The rows come from 4 hidden closed curves, with some noise, and rows from the same curve form a group. Each curve winds through 8 dimensions. The rows are also pushed far along 4 directions, which tell nothing about the answers.
In the rows, 128 means zero.
Some rows, each with its group after it:
[126 159  84 120 122 130 142 152 124 147 121 111 123 147 144 107 123 137
 162  88 130 134 126] | k624
[150 104 111 112 132 119 113  89 155 111 146 133 158 110 111  75 125 138
  82 124 122  93 132] | k872
[149 150  95 136 151 133 106 140 165 121  81 128 133 109 129 176 161 157
 137 117 159 122  98] | k55
[183 115 227 192 113 152 141 115 106  97 103 181 135 118 115 197 142 104
  87 219 173 137  70] | k671
[147 152  96  96  66 167 163 173 105 111 168 123 116 161 118 128 103 101
  72 101 133  78 103] | k671
[122 130 107 138 141 111 130 115 144 158 132 134 149 120 145 111 123 140
 128 114 122 129 173] | k624
[151 151 143 130 127 142 125 114 143 105 144 139 142 111 141 120 151 136
 120 169 154 115 100] | k624
[132 147 149 116 155  99 135  90 133 119 105 129 112 127 117 193 133 132
 144 138 105 171 129] | k872
[155 123 142 136 130 122 128 104 148 128 150 161 138 105 110 148 121 133
  84 143 145  98 136] | k624
[122 116 139 135 132 148 123 117 144 106 146 130 127 105 133 141 151 135
 103 166 140 117 122] | k671
[124 143 104 133 120 123 144 145 125 142 157 134 124 142 127 111 138 102
 141 111 133 108 161] | k55
[ 96  97 166 157 118  98 133 141  62 128 134 131 136 162 145  56 103  81
 120 120  96 143 154] | k55
[145 134 102 108 149 122 129 106 133  96 114 123 113 109 133 116 140 151
 143 118 120 143 110] | k624
[171 131  90 118 121 130 129  97 159 120 213 155 150 102 122  57 142 145
  80 126 173  34 119] | k872
[ 95 141 146 120 104 116 120 162 105 129 113 107 122 136 141 117 113  79
 152 121 111 156 130] | k872
[125 129 108 105 175 114 115 102 154 157 106 124 142 110 153 156 145 173
 158 137 113 134 128] | k55
[133 129 126 134 140 110 108 120 138  87  85 118 111 122 103 161 148 127
 128 107 133 151 104] | k872
[102 140 119 118 152 104 116 128 134 120 143 133 119 102 148 128 137 127
 124 130 117 126 155] | k671
[119 137  81 122 150 117 135 142 127 162 140 127 120 142 137 102 135 148
 167  94 133 108 139] | k624
[132 166 105 114 126 126 130 126 144 128 155 119 128 127 143 101 139 138
 145 118 145 110 121] | k624
[127 128 121 146 150 130 109 118 149 125 105 122 154 120 141  94 147 145
 139 140 135 138 132] | k872
[145 151  77  74 124 130 139 124 150  97 122 114 106 113 116 170 150 110
 129 109 112 126 105] | k872
[142 110 116 151 151 126 121 111 153 104  76 128 125 112 106 154 153 127
 126 130 128 155 128] | k55
[121 161 122 126 138 130 131 143 120  98 105 116 100 129 139 158 152 126
 163 127 130 156 111] | k872
[130 125 143 132 119 106 125 123 120 149 154 142 140 124 135 103 123 110
 122 134 140 100 116] | k872
[109 160 135 128 102 130 134 151 109 142 167 118 134 154 148  74 114 111
 141 124 134 118 139] | k624
[127 162  95  92 143 128 121 128 158 137 115 111 123 125 128 169 131 158
 142 108 123 131 126] | k55
[126 143 142 107 153 103 109  94 144 128 138 128 135 105 135 116 123 157
 140 134 120 139 139] | k55
[105  76 124 126 174 111 117 117 107 144 176 149 136 114 152  45 129 150
 128 145 114  86 159] | k55
[196  97 172 139 131 155 136 105 109  73 133 181 127  91 124 142 148 133
  85 200 159  98  56] | k872
[125 114 154 158  91 145 133 181  99 125 127 146 114 149  95 139 110  75
  99 131 147 109 129] | k624
[174 147 100 139 150 133 108 101 195  91  80 136 134  80 108 189 170 155
 109 135 163 129  99] | k671
[113 143 109 110  92 154 141 177 117 167 157 116 143 162 141 103  96 118
 119 113 123  95 146] | k55
[131 136 121 102 140 132 121 116 130 107 116 112 113 116 127 125 121 166
 153 115 117 156 119] | k671
[101 150  77 122 137 117 135 152 135 166 142 110 123 147 143 117 147 117
 175  96 128 117 157] | k55
[125  77 167 165 123 159 140 154  90 129 127 152 124 140 117  97 111 106
 109 169 128 124 139] | k55
[189 157 174 150 130 125 123 103 128  72  72 153 127 104 125 197 150 130
 119 164 155 161  59] | k55
[ 78  68  87 124 180  87 115 112 126 187 151 121 139 121 159  53 139 144
 158 113 103  99 159] | k55
[160 126 145 138 106 156 140 137 105 125 120 136 136 150 123 109 110 138
 137 131 140 129 104] | k671
[128 118 140 150 150 124 101 141 133 145 108 145 152 117 147 115 130 148
 129 143 145 114 123] | k55
[100 117 179 155 122 118 115 129 119 150 142 129 124 123 134 134 121 123
 141 155 141 141 130] | k671
[140 121  98 103 145 128 117 113 155 138 124 128 143  95 152 136 142 158
 116 138 135  99  87] | k872
[128 125 109  82 135 103 109  89 149 128 199 131 147  83 153  45 124 149
 106 133 125  77 126] | k872
[ 82 100 142 136  88 126 118 149 113 190 231 127 160 135 155   4  92 114
 113 131 144  63 163] | k671
[141 122  98 114 120 144 150 152 116 136 147 143 105 131 122 159 128 127
 121 113 135  92 120] | k671
[166 153 131 151  54 173 166 183 113 127 153 145 101 166  78 168 113  88
 115 105 182  93 109] | k671
[113 112 162 132 156  86 113  93 113 148 102 127 144 137 139 131 112 143
 137 126  97 161 132] | k671
[124 133 108 141 154  97 128 109 145 130 128 135 124 106 131 121 141 124
 148 112 124 141 169] | k624
[149 133 164 158 136 121 134 110 115 122  86 131 136 159 111 159 132 124
 132 140 129 162 104] | k872
[143 121 132 120 129 134 144 123 110 152 152 147 139 131 155 124 115 142
 112 149 125 101 116] | k624
[137 143 158 135 100 138 127 125 132 110 164 137 115 110 114 144 126 119
 105 151 160 115 106] | k671
[123 129 179 129 118 134 146 142  72 104 116 138 112 152 132 154  98 111
 104 152  99 153 122] | k671
[ 98 127 135 143 127 114 144 141 102 144 153 129 125 170 120  95 116  95
 140 113 105 132 191] | k872
[ 94 101 123 137 153 131 121 150 108 147 114 121 130 155 138  98 126 130
 144 125 106 132 157] | k624
[166 145 131 143 102 130 135 124 147  84  86 135 113  96 105 182 131 103
 101 122 144 158 102] | k624
[129 118 124 122 104 117 152 132  98 134 163 142 121 119 147 106 114  97
 110 126 120 110 130] | k624

New rows. What belongs after each?
[129 127 184 155 113 151 130 138 109 118 145 146 152 134 154 113 132 107
 105 193 136 121 130] | k624
[134 132  87  97 139 123 117  93 181 120 148 121 151  95 140 140 152 147
  84 131 125  95 133] | k624
[129 130 188 173 147 111 118 122 121 152  92 153 137 131 121 165 110 137
 139 152 137 163 140] | k624
[146 101 149 107 178 121 114  78 134  98 118 144 108  78 128 166 138 182
 130 161 118 147 102] | k671
[123 130 115 118 115 128 105 137 152 123 153 128 132 109 106  92 108 137
  93 108 148  93 135] | k55
[119 113 167 134 114 122 139 141  82 145 168 153 128 136 148 110 112 104
 117 159 129 103 122] | k624
[107 131 100 110 146 116 122 125 122 157 116  98 133 153 146  91 124 161
 186  85 104 153 141] | k671
[138 102 147 121 111 141 134 124 111 141 186 144 115 119 119 105 109 147
 131 138 146  98 118] | k671
[127 119 122 135 109 145 145 137 106 150 137 115 141 180 122 104 118 127
 137 108 123 122 132] | k671
[171 159 205 159  35 178 158 177  89  80 169 166 106 134  90 151  88  64
  58 169 180 103  95] | k671
[119 156 141 139 113 124 128 140 131 101  81 110 120 151 102 178 118 104
 106 108 114 172 137] | k671
[155 119 123 125 163  83 126  68 147 122 129 154 122  65 144 146 150 142
 134 140 132 134 110] | k624
[109 138 104  86 115 120 132 127 114 136 183 109 115 143 123  69  97 142
 143  79 110 115 154] | k671
[154 171  35  84 133 149 130 137 178  89  91 100 116 116 120 172 158 153
 120  80 128 124 106] | k671
[ 97 132 163 134 133 112 120 156  97 166 124 133 124 144 146 140 106 125
 150 133 124 137 132] | k55
[ 98 130 129 138 119 110 137 175  86 145 135 136 118 170 127 133 109  89
 122  90 110 117 177] | k55
[150 111 123 137 163 140 115 104 149 124  84 130 139 107 141 155 158 170
 146 151 135 145  97] | k671
[119 137 127 139 104 125 119 159 115 101 103 109 111 151 101 137 125  96
 122  92 133 141 119] | k872
[117  93 135 134 211  77 117  53 127 116  91 128 131 103 156 117 171 155
 179 150  83 185 141] | k55
[146 130 145 130 132 125 115  78 157 105 128 120 140 117 105 123 131 158
 119 133 139 143 117] | k671
[156  65 195 185 116 153 143 141  83 129 127 181 125 122 114 123 116  94
  94 199 154 110  97] | k55
[111 114 125 106 145 106 125 108 122 121 111 113 126 140 122 130 122 119
 130 115  82 153 145] | k872
[150 116 142 118 151 117 134 108 108 137 139 155 127 111 151 139 135 152
 135 154 130 111  92] | k671
[109 152  81 145 124 130 130 164 154 161  89 105 127 156 121 168 142 112
 147  87 134 134 147] | k872
[139 137 181 144 113 116 126 143  90 138 103 147 119 133 125 147  94 123
 150 130 138 159 107] | k671
[135 150  43  95 168 100 132  88 179 122  95  97 130 125 131 160 175 144
 157  77  97 148 146] | k55
[122 119 135 130 131 122 108 119 149  93 120 124 127 106 113 129 142 112
 103 139 129 129 129] | k624
[112 172  87 112  96 144 138 202 120 142 105 108  92 143 132 184 119 108
 147  80 138 130 109] | k671
[169 137  96 138 104 153 124 131 169  94 103 129 141  99 112 134 143 120
  90 123 159 115 103] | k624
[112  97 114 128 182  92 125  81 122 127 121 122 137 118 154  79 156 140
 161 134  88 154 148] | k55
[143 165 128 114  51 171 149 159 128 106 196 126 143 144 125  92 108  90
  63 133 152  72 124] | k624
[130 122 163 159  91 147 127 148 125 140 149 140 129 127 119 137 121 112
 110 152 168 112 110] | k671
[176 116 169 131 132 136 114  90 154  84 143 169 112  57 100 174 132 152
  88 176 169 112  92] | k671
[126 125 155 151 104 118 141 148  81  91 108 128 107 153 113 130 115  82
 110 114 120 152 117] | k55
[105 136 143 140 135 132 117 118 143 105  99 101 106 139  95 163 136 141
 155 114 125 187 150] | k671
[133 117  92 123 126 153 125 136 145 144 128 114 146 132 141 102 141 153
 130 122 137 105 114] | k671
[175 153 105 137 167 128 132 105 169 107  85 147 108  95 117 221 187 144
 161 149 160 139  93] | k55
[ 87 103 166 139 138 117 100 144 114 155 134 132 140 125 131  79  87 142
 119 135 124 124 155] | k55
[148  95 139 136 166 118 123  79 126 148 125 137 157 129 141  94 138 172
 152 144 121 132 115] | k671
[154 180  74  88 167 118 111  73 213  82 114 108 123  80 125 207 198 168
 127 128 141 127  98] | k624
[139 102 150 152 132 143 130 135 116 131 153 160 126 116 119 109 126 132
 134 150 148 108 149] | k671
[100 119 173 155 110 125 120 157 102 129 124 133 119 143 114 134  90 117
  90 126 132 136 142] | k872
[184 164 138 154  58 176 152 154 136  83 138 140 128 151  73 143 118  91
  77 123 177 105 113] | k671
[151 149 122 148 128 125 126 125 159 142 125 146 136 116 113 163 136 133
 117 129 162 109 132] | k624
[158 122 183 174 141 128 126 104 128 123 100 155 144 120 133 169 150 129
 128 186 154 143  90] | k671
[119 144 107 114 155 109 116 132 141 116 124 136 114  88 147 147 143 134
 131 128 129 123 136] | k671
[106 125 106 117 143 133 116 152 135 102 127 125 104 101 135 136 140 135
 122 125 127 122 141] | k872
[184 152  76  81 104 172 134 122 167  72 142 122 107  93 101 150 137 165
  97 110 158  97  79] | k671
[159 117 146 139 130 107 148 105 108 122 150 162 136 122 134 123 141 104
 116 147 129 111 125] | k55
[ 98 127 143 122 157 108 143 129  87 154 136 132 111 157 142 128 108 139
 159 123  94 150 163] | k624
[148 128  92 124 109 172 117 155 159 105 143 127 144 129 106  93 144 127
  91 129 162  72 115] | k624
[ 99 138 107  98 123 124 136 147 104 122 137 107 125 154 143 101 105 121
 114 101  88 134 155] | k671
[158 128 156 152  80 150 127 144 130  91 143 146 139 128  89 100 105  91
  66 136 157 102 130] | k872
[132 125 131 136 104 159 137 165 106 127 119 130 140 149 136 101 109 119
 110 131 126 124 131] | k671
[107 114  92 105 169  98 129  98 141 159 156 128 132 130 136 121 134 150
 127 111  99 105 167] | k872
[145 134 104 113 119 120 132 151 122 149 133 149 138 118 142 128 112 121
 102 111 136  87 113] | k671
[ 98 119  96 107 152 102 110 125 122 142 143 108 129 123 151  52 131 139
 161 104 115 120 126] | k624
[140 122 140 146 164 108 132  93 137 108 114 151 123  94 139 155 154 131
 136 153 119 154 146] | k624
